The rows of a group lie close to one hidden flat surface of 5 dimensions, which passes through zero. Surfaces can cross.
In the rows, 128 means zero.
Known rows, each followed by its group:
[118 104  17 131 121 118 153 157 233 119]
K_382
[124 127 147 145 176 189 146 144 146 116]
K_829
[173 167 144 164 165 178 162 105 108 142]
K_377
[135 138 137 127 107 112 133 128 166 123]
K_377
[103 132 175 118 129 142 116 161 189 105]
K_829
[137 173 174  84  90 145  92 110 154 115]
K_749
[105 112 134  89 129 147 101 144 163  95]
K_749
[ 78  66  52 134 146  85 114 141  56 148]
K_185
[122  99 116 138 139 142 162 139 125 151]
K_377
[139 134  63 181 215 151 153 106  88 108]
K_749
[145 147 181 129 107 155 142 129 124 149]
K_382
[117 134  89 129 131  67  96 121 156  84]
K_749
[139 119 102 131 136 138 140 114  98 134]
K_829
[158 172 169 125  81 106 125 117 161 127]
K_829
[133 132 145 136 156 174 144 137 136 128]
K_829
[ 98 153 128 203 188  83 131 132 101 136]
K_829
[115 113 101 130 137 105 123 127 132 117]
K_377
[127 148 111 120  98  77  99 128 197  83]
K_382
[134 130 113 145 142 120 135 117 121 126]
K_377
[118 110  87 141 151 117 132 130 129 118]
K_377
[121 158  82 119 166 101  80 107 172  38]
K_749
[ 66  98 112  71 179 101  77 113 194  34]
K_185
[111 105 115 125 162 144 122 136 108 109]
K_382
[146 174 146 124  74  53  96 103 158 107]
K_382
[106 173 185  95 143  71 108  40 180  80]
K_185
[150 154 137 149 122 114 140 109 105 147]
K_382
[139 142 123 145  96  63 122 126 156 119]
K_749
[106  90 125 108 119 144 124 157 120 140]
K_185
[166 156 126 143  71 111 120 153 146 133]
K_185
[136 121 119 135 131 145 127 148 136 121]
K_185

New rows, each followed by its group:
[121 129 130 128 162 138 117 124 121  95]
K_382
[125 101 110 117 134 147 137 130 100 147]
K_829
[116 102 165 119 142 170 135 134  66 160]
K_382
[119 128 184 115 148 138 104 117  80 104]
K_382
[112 101  43 141 159 109  95 165 152  62]
K_185
[123 132 188  90 159 208 133 132 196  95]
K_185
[160 159 142 145 123 156 136 139 159 111]
K_185
[127 144 162 121 120 127 116 135 170 105]
K_829
[141 118  95 143 118 129 121 160 132 121]
K_185
[133 152 152 114 115 112 113 117 173 102]
K_185
[146 158 190 150 174 178 195  56  66 190]
K_185
[134 123 125 102  73  96 119 119 117 147]
K_829
[107 111 102 127 155 108 124 114 106 123]
K_185
[165 151 112 105  90 111 115 101 157  95]
K_829
[121  92  68 164 145  90 182 132 167 143]
K_377
[150 186 187 101  70 104  84 111 125 118]
K_377
[135 143 178 132 142 158 170  86  95 175]
K_185
[153 154  49 184 183 116 147 104 131 101]
K_382
[145 143 105 140 133 142 140 129 184 113]
K_382
[125 143 137 105 157 158  83 128 125  72]
K_377
[162 159 117 171 125 117 150 114  93 151]
K_185
[105  57  76 155 133 106 189 144 113 195]
K_377
[ 83 130 128 106 168  63 114  50 115 110]
K_185
[121 101 110 120 102 151 160 152 131 184]
K_382
[110 125 148 117  88  84 108 134 132 142]
K_829
[129 106 106 136 139 149 153 122  65 175]
K_829
[120  94  93 101 127 135 121 133 115 128]
K_829
[ 84  97  78  98 164 139 100 126  55 132]
K_749
[108 149 169 135 111  96 113 144 150 133]
K_829
[153 115 137 187 139 128 186 155 168 133]
K_749
[143 113  86 148  89 109 118 180 102 150]
K_185
[128 141 101 156 153 100 122 121 125 106]
K_829
[ 85 114  98  77 125 125  76 115  62 139]
K_749
[176 172 130 138 110 117 136  95 134 120]
K_829
[167 143  93 170 114 135 132 159 114 133]
K_185
[114 113 157 123 124 141 138 144 115 157]
K_829
[127 116 112 126 125 150 148 147 151 148]
K_382
[ 83  64 100 105 181 171 124 152 125 108]
K_185
[ 97 113 140 164 168 138 148 150  90 165]
K_829
[105 107 122 103 128 137 110 139 130 122]
K_749
[134 124 100 158 149 119 145 127 112 126]
K_749
[121 117  90 119  94 105 132 142 181 139]
K_382
[ 97  64 113 128 112  82 137 166 144 134]
K_749
[161 137 153 180 117 116 177 138 151 156]
K_749
[108  86  77 161 153 105 153 132  56 167]
K_749
[136 158 149  97 105 123  99 118 155 107]
K_749
[ 84  74 103 101 135 105 100 144  99 125]
K_382
[153 123 135  95  97 163 139 120 132 134]
K_829
[147 135 108 107 121 133 118 115 154  96]
K_829
[127 115 140 134 106  91 134 153 200 102]
K_749
[134 170 127 136 109  51 106  87 140 105]
K_185
[148 179 179 180 157 149 151 128 141 139]
K_829
[119 125 102 130 155 126 109 125 103 105]
K_377
